The first 7 rows are patterns. Each new row is the sum of 2 different patterns, raised or lowered, with some noise. Before adding, each is slid sideways (what falls off one end comes back at the other), maybe read backwards, and multiplied by a number that may be negative. Names go in the order of the patterns.
Known rows, each followed by the names of its patterns:
[ 13  -2  20 -26 -23  29   9   9   8  -1  16   3  25  23 -16  12 -21   4
 -22  17   4  19 -13  13  28  -2   9 -20   0 -13  -9 -27 -29  -6   9  14
 -29   1]  Mema
[-20 -10  23  14   9 -22 -25  20  12   5  13 -28 -21  15  -4 -23 -20   4
   1  18  29  17   0  26   7 -16   8  18   7   8  20 -17  13  24  13   3
  -5 -21]  poso
[  4 -27  -7  14 -11   6  -8  -4 -21 -27  15  -2  27 -20   9 -16  16 -22
  -2   1   1  -2 -21  24  24 -16   4 -14  22 -13  -9 -26  29   7  15   6
  24  -6]  zite
[ -2 -14 -24 -22   6 -14  -7  28   4  25  -1  26 -11 -20  -8 -28  -9   8
  18  -4 -17  -2  26  -9  25 -20 -18   4 -11  16  11 -27  -7  -4  14  -7
  22  12]  Tuto
[ 22   0   4 -16  -8 -15  -4 -27   6  29  10 -20 -26  11 -28   9 -25 -11
 -12   6  18  -9 -26   3  -9 -18  -6   7 -23  28   1 -28  -8  29   4   4
  27  -6]  Domif
[-11  -8  23  16 -16  23  19 -22 -17   4  20 -20  10  13 -18   5   9  -8
 -21   6 -21   9  -5 -16 -18  26  25 -18   0  27  -7  -5  13  24 -23 -15
  -1   9]  bir
[-12  27  24  13  19 -10  22  25   8  -6 -21  -3  20 -16 -20   9  -9  18
  20 -15  -7  -5 -14   2  13  -5  12  -4 -14  20 -14 -26  13  12   3  20
  20 -26]  Tige

New rows, each followed by the names of its patterns:
[ -9  -6  27   5 -15   2 -10 -17   7 -22   5 -19 -24   2  10  33 -12  17
   7  -5 -15  20   8 -33  -6  -5  21  -5   4  24  32  11  20   6 -22  12
   5   6]  Mema bir
[ -9  26  -1  21  36   4   8   9  24  11  33   7  -2   4  47  37  15  34
  15   8  -9  19  -2   8   7  28  39  28  19  36   8 -11  37  26   5   8
  30  15]  Tuto bir
[ -3 -12   6  10 -18 -29   4  -3 -21  -4  37  18 -31  20  11 -27 -25   6
  20  -8   7  26 -15   8  24 -11 -34   7  -6  -3  -2 -19 -27  21  25 -31
  -6  35]  Domif bir
[  6  10  13  -3  19   2  -8 -16   1  -5   3 -21  -9  -5  -7 -31   5  16
   2 -13  -2 -12  -9 -28  15 -29 -24  15  24   0 -29   6 -17 -13  -2  -2
  -7  16]  Domif bir
[ 15  15   0  44 -20  -4  11  26  18  20 -32   5  13  -1  -9 -19  11  -7
 -12  -3  13  27  35  29   5  45  -7  16 -17  27 -17  21 -14  44  46  -4
  20  10]  Mema zite
[ 24  23  27  13  23   9  21  -6   3  30  25  -5  12  17 -20   4   1   6
  19  32   5  23  27  34   3 -24  -8  31  19  -4  17 -11  36  34   8  -4
  -4  11]  Domif Tige
[21 37 17 31 48 22 20 22 35 -2 23 25 44  4 35 45 12 30 14 17  3 21 -4 11
 17 18 20 20 36 19 21 47  5  7 46 39 14 19]  Mema bir
[-12 -21 -17  -1 -12  -7 -12 -12  14  -5 -22   4  13 -20  18 -13 -29   4
  18   3   8  12 -12  13  -8   3  -2 -18  -1  12 -25  -6  11  -7 -24   0
  11 -32]  Domif Tige
[25 27  9 24 36  6 38 19 33 27 37 15 22 42 50 20 42 47  5 35 22 32  2 32
 21  6 38 51 22  8 22  9 36 25 11 16 49 24]  poso Tuto
[-33  40 -18   8  10  -2  -7  22  24  16 -40 -14  -9  -2   5   3  42 -14
   7  13   6  14 -23   0 -14  20  21  16  -5  31 -11 -10  -4  -2  16   9
  27 -28]  Tuto bir
[ 26  14   8   9  18   0 -11   2  33 -22   7  22  -2  12  39  14 -29  -9
  11  -5  -2  -4 -32  17  29  26  20 -20  14  48   6  21 -17  -3   6   6
  16  31]  Tuto Tige
[-30 -30 -39  -9  -2 -40 -19   4 -12 -35 -27 -34 -24 -44  -9 -10  -2 -35
 -28  -9 -37 -17   0 -51 -27 -29 -13 -13 -29 -25 -33 -22   6 -19 -12  -9
 -30 -24]  Tuto bir
[-17  -5   4  10  18   6   9   6 -16 -19  10  18  -7  13   2  -1   8  14
  -2 -13  -3  -3 -18  -5  17   6  -4  -5 -34   5  16   2 -13 -23 -19 -12
  -4 -29]  poso Domif
[ 18  36  50  31  21  18  12  37  12  -7   1 -13  36  21 -16  14   2  -3
  11  -5   1   1 -13  15  -5  31  12  44   9  15 -16  18  -2   0  28  -5
  25  11]  Mema poso
[ 18  -7  26  21 -18  14  17  34  13 -22  -9 -49 -16 -25 -11  -8  26 -24
  -8  15 -13 -14 -10 -17 -37 -24 -34 -28   7  20  15 -51 -15  -1  10  33
 -46 -36]  Mema poso
[ 16  -3  28   7 -16  14  12  -1   3  17   6  29  11  28  32  25   0  -9
  17  13  -5  18  18   7 -18  37  33  16   3  16   7 -20  -9  34  -3  -4
  19  12]  poso bir
[ -2  -5  12  -1 -11  10  12  16   4  36  22  35  16  17  11  13   6  12
  30  -1  18  13  34   9   2  24  -5 -19   6  12  15  19  25  15 -22  11
  20  17]  poso bir
[13 15 44 17  2 12 24 32 55 33 24 22 19  0 24 31 22 17  4 25 31 24 38 15
 11 36 46 28  3 15  1 35 38 19 44 49 15 33]  poso Tige
[-24 -51  -5 -39 -38 -34 -21 -32 -50 -17 -54 -63  -7 -11  -8 -29 -28 -40
   1 -34 -53 -49 -12 -30 -73   1  -1 -56 -47 -22   6 -40 -44 -43   9 -42
 -28  -8]  zite bir
[ 18  -8  25   3  -4 -27   4  37   7  32  14  20 -18  48  12  -4   0   9
  17 -26  40  17  -9  22   2  17  10  12 -30  57  21  13  -2  50  25   2
  -2  23]  zite bir
[ 43  27  -8   2   9   5  18 -24 -14  14 -20  -7   3 -17   1  32 -18 -29
  -6   0  -4  47  40  -2  12  31  22   5  -4   0   6  34  33  16 -16 -21
  26  18]  poso Tige
[  4  22 -34 -30  19   9 -23  -4  -2 -43 -17  -7 -20 -15   9 -11   9  -7
  -4 -18 -30 -26  16  18 -23  12 -29  -9  12  -6 -29 -24   1  23   5 -13
  14   4]  Domif Tige
[-13  29  31 -21  14 -33 -14 -15   1 -36 -30  13   6 -28  -7   0 -20   1
  -2 -54 -22  11   2 -14   5  -3 -52 -16 -35  10  11 -14 -12   0 -17  39
   5 -46]  poso Domif
[ 2 29 28 39 15 12 -7 23 17 41 30 36  3  6 16 23 30 22  6  3 26  5 -9 15
 21 34 20 41 22 28 23 22 10 24 30 13 36 43]  poso zite
[ 24  13  27  46  37  24  30  43  20  50  39   5  11  38  38  36  52  41
  33  23   7  -8  22  17   4  -2  15  29  45  36 -11  19  24  35  49  19
   7  21]  poso Domif
[ -8   1 -45 -29 -26 -16 -18 -17  -5 -63 -11 -42 -23 -19 -22 -40  -5   2
 -21  -7 -61 -42 -31 -42 -33 -37 -47 -16   3 -46 -32 -37 -47   0 -65 -57
 -21 -42]  Mema Tige
[ -7  26  19   0  17   7   2  34   9  -8   7 -11  31  33   9  15  23   6
 -11 -16   5   5  -8  -3 -18 -12  29  23 -19  -2  -2 -16 -10  26  18   9
  35  15]  poso Tige
[-10 -17 -31 -17 -12   6  -5  13  -8  34  23 -13  24  -1   9  -9   9 -13
  21 -12  17  27  -1  20   8   1  19  24  22 -21 -20  11  -8  26  11 -34
   3   5]  Mema Tige
[-34   1 -19  -6 -16  -5 -37  34   2 -17  -6  32  -4   1   0 -13  21  -9
   2 -21 -13 -27 -23 -15  -2  33  -8 -14 -34  12 -39   3 -21 -11 -14 -12
  24   3]  zite Domif
[ 36 -22   8   9  13  -6  37  34  35  48  19  11  -1  14  47  33  -9  33
 -14  28  47  15  17   2  14  60  40  17  19  34  15  26  15  17  55  53
  17  40]  Tuto Tige
[  6 -14 -18  14   0 -16  25  -6  -8  20   9 -23  15   5 -11  13   8 -35
 -27  12 -17 -29  14   4 -21 -27   2  14 -17  -5  -9  -7 -16   0  14 -35
 -21   7]  Domif bir
[ 16   2   1  16   0 -10  -8  11 -43 -25  31   8 -37 -16   9 -30 -16 -10
  11 -24  -6  -4  10 -20  19 -28 -39 -11  12   2  -8  23 -30  27   3 -11
 -28  -9]  Domif bir
[ 14  28 -30  62  11  47  -1  35   2   8  -4  13  28  21  28  16   6  54
 -32  25  27  37 -43   8  -7  13  36  -6  19   1  35   5  31  42  32  13
 -41  -4]  zite Domif
[ -2 -38  -2  -3 -47 -12 -51 -49  -8 -40 -14 -62 -30  -1 -11 -29 -32 -16
 -42 -46 -34 -14 -11 -41 -32 -20 -10 -14  -8   4  24 -10 -15 -53 -18  -5
 -10 -47]  Mema zite
[ 21  -4 -20  -4  -6 -19  10  34  -6  -2  11  -8 -22   3  -5  -4  12  14
 -24   0   0  10 -18  -2 -35 -30  -6  28   9 -13 -24 -32   6  -6   1   5
 -14 -24]  poso Domif
[ 29   6 -15  27  12   6   3 -10 -17  42  40  -9   0  13  11  18  31  28
 -10 -10  -8   6  10  -9  20  16 -14  21  33 -11 -19  11  13 -24   6  17
  -7  24]  poso bir
[ 31   9 -19  21  24  11   0 -11   4   8   2  -6  -1 -28  18  21   7   3
   9   2  -6  34  11  -4  32   9   0  -1  -5  -1  15  -3  27  25  -1 -19
  22  -2]  zite Tige
[-13   5 -15  -7 -14  12 -31  -6 -50 -12 -22   7 -57 -57 -11 -19  -3 -11
 -24 -40 -34  -2  -3  -3 -26 -21 -13  12 -28  -6 -17 -12 -13  -8 -25  18
  11 -49]  poso zite
[-2 22 48 -1  7 43 44 12 21 22 21 -7 12  9 22 10 17 25 -2 -4 23 46 17 -1
 30 14 39 41 27 24 21  2  8 50 22  5 27 36]  poso bir
[11 60 38 30  8 36  9 20 34 24 58 26 54 18 15 22 -4 17 16 42 28 52 14 48
 13 22  6 38 42  7 45 26  4 51 14 62 20  9]  zite Tuto
[-22  10  -3 -22   4 -30 -11  25   3 -32  17   2 -37  10   6 -16  -4  40
  29 -23  36  47 -15 -12   3 -13   7  -3  20   6 -19   5  43  19 -10  25
  19 -32]  poso bir
[  7 -36 -37   7 -28 -12   8 -10 -40 -28   5 -16 -37 -18 -17 -25 -12   3
  15 -26 -34  -1  -6 -33  -5   3 -44 -31  13  -1  -2  -8  10 -19   3 -19
 -34 -21]  poso bir
[  5  30  43  39  15  25  51  26  13  22  -1  26  45  21  17  17  29  28
  41  18  24  23  -6  22  50   3  10  17  -2   6  49  26 -10   9   5  -8
  16   9]  poso Tige
[ 39  -8  25  15  23  24   6 -10   0  38  -9  10 -10  -6 -12  16 -20  -9
  15  27  10 -13 -16  31 -23  16  -9   2   5  27  13 -13  -2 -11  13   2
   4  21]  Domif bir
[  3 -19   7  33  12  -3 -21   8 -38  -8  21  -1  -4 -16  -7  40 -27  12
   1  -9 -25  15  20 -28 -47   6  -6  -6  15  16  18  20  29 -15 -16  20
 -30 -30]  Tuto bir
[-37 -22 -18   4   0  -6  -6  11   5   5  -3 -34 -19  -1   6 -20  -1 -35
 -34  -8 -20 -33 -10  -5  -2 -20 -29 -33 -12 -41   6 -19 -31  -3  -8 -22
 -18 -18]  Domif Tige
[ 21  21  62  49  -2  36  18  -2  26  25  24   9  21  14  23  55  27  36
   3  -4 -12  19  31  13  26  -7   9  36  38  29  49  12   4  27   6  16
   1  13]  Mema poso
[-32   7  -6 -10 -22  -9 -16 -25 -20 -10 -18 -10 -23  12 -27 -22   8  18
 -45 -31 -27 -11 -44  -8 -33  -8  -4 -17 -23  -8  -3 -27  11   2 -35 -32
 -14  12]  zite bir
[-31 -35 -13  -9 -65 -35   3 -55 -49  -3 -16 -13 -30 -18 -34 -13 -29 -20
 -17 -17 -29 -49 -21 -29 -31 -27 -13 -35 -26   2 -46 -30 -10  -1 -15 -33
 -31   6]  bir Tige
[  2  24 -19 -18  -4  24   6  51  48  19  -9  21  28   6   1  -1  17  43
  56   7  20 -14  12  29  17  15  19  16 -10  -9  31  15   2  27 -16  -4
  34   1]  poso Tuto
[  2 -31   4 -21 -12 -28 -29 -24 -38 -55  28 -13  22 -31  22 -28  -1 -47
 -16  -3 -33  -9 -18  12  10 -10  12   9  34 -25 -15 -33  39   7 -18   0
 -33  23]  Mema zite
[ 35  26  13  21   9  68  66  16  -3 -17  55  34  23  24  -5  32  18 -23
  24  -8   2  14 -14   8   9 -11   9   6  23 -13  22   0  10  16  53   9
 -23  40]  Mema poso
[-15  -4 -15 -34 -17   5 -27 -40 -10 -11 -21 -36 -10   5   0   1  -4 -20
  -6   3  -7 -26 -29   6 -32   3 -22 -11 -10 -11 -43 -35 -11  -3 -30 -26
 -13  -2]  Tuto Domif
[-47 -36 -15 -14 -52 -43 -12 -24 -20 -34  -8 -31 -35 -14 -34 -47 -12  -5
  -8 -30 -11  -3 -35 -19  -8 -22 -28 -30 -13 -48 -10 -16 -18 -45 -13 -20
 -19 -21]  Mema bir
[ -4  -2  -7  19  40   7  -8  15  -6  -6  -6  -2  -2   6  -4 -30 -19  11
 -11 -16  -9  -4 -20   9  11  -8  33  25  19 -22  25  13   2 -10  10   6
  26  32]  Mema poso
[ -8 -10  -6 -59 -58 -12 -31  -7 -51  -2 -13  26 -31 -35 -15 -19 -24 -30
 -18 -12  -2 -41   9  -3  -9  -1  -2   9 -22  -9 -17 -20 -44  10 -32  10
 -14 -40]  Mema zite
[  0  -1 -21  28  37   2  -7 -11 -25   0   5  13  -5  34  -5 -20  14 -10
  16  28 -18  13 -12 -10   5  10 -20   6  19  15  11  32  15 -27 -13 -34
   4 -34]  Tuto Tige
[ 17  28  12  -4  45  12  18  10  15 -32  24   3  41  42  14   8  10  10
   1  30  21  19  38 -24  -5  -6 -13 -34  57  28  -1 -30  13  -9  33 -31
 -34  26]  zite Tige
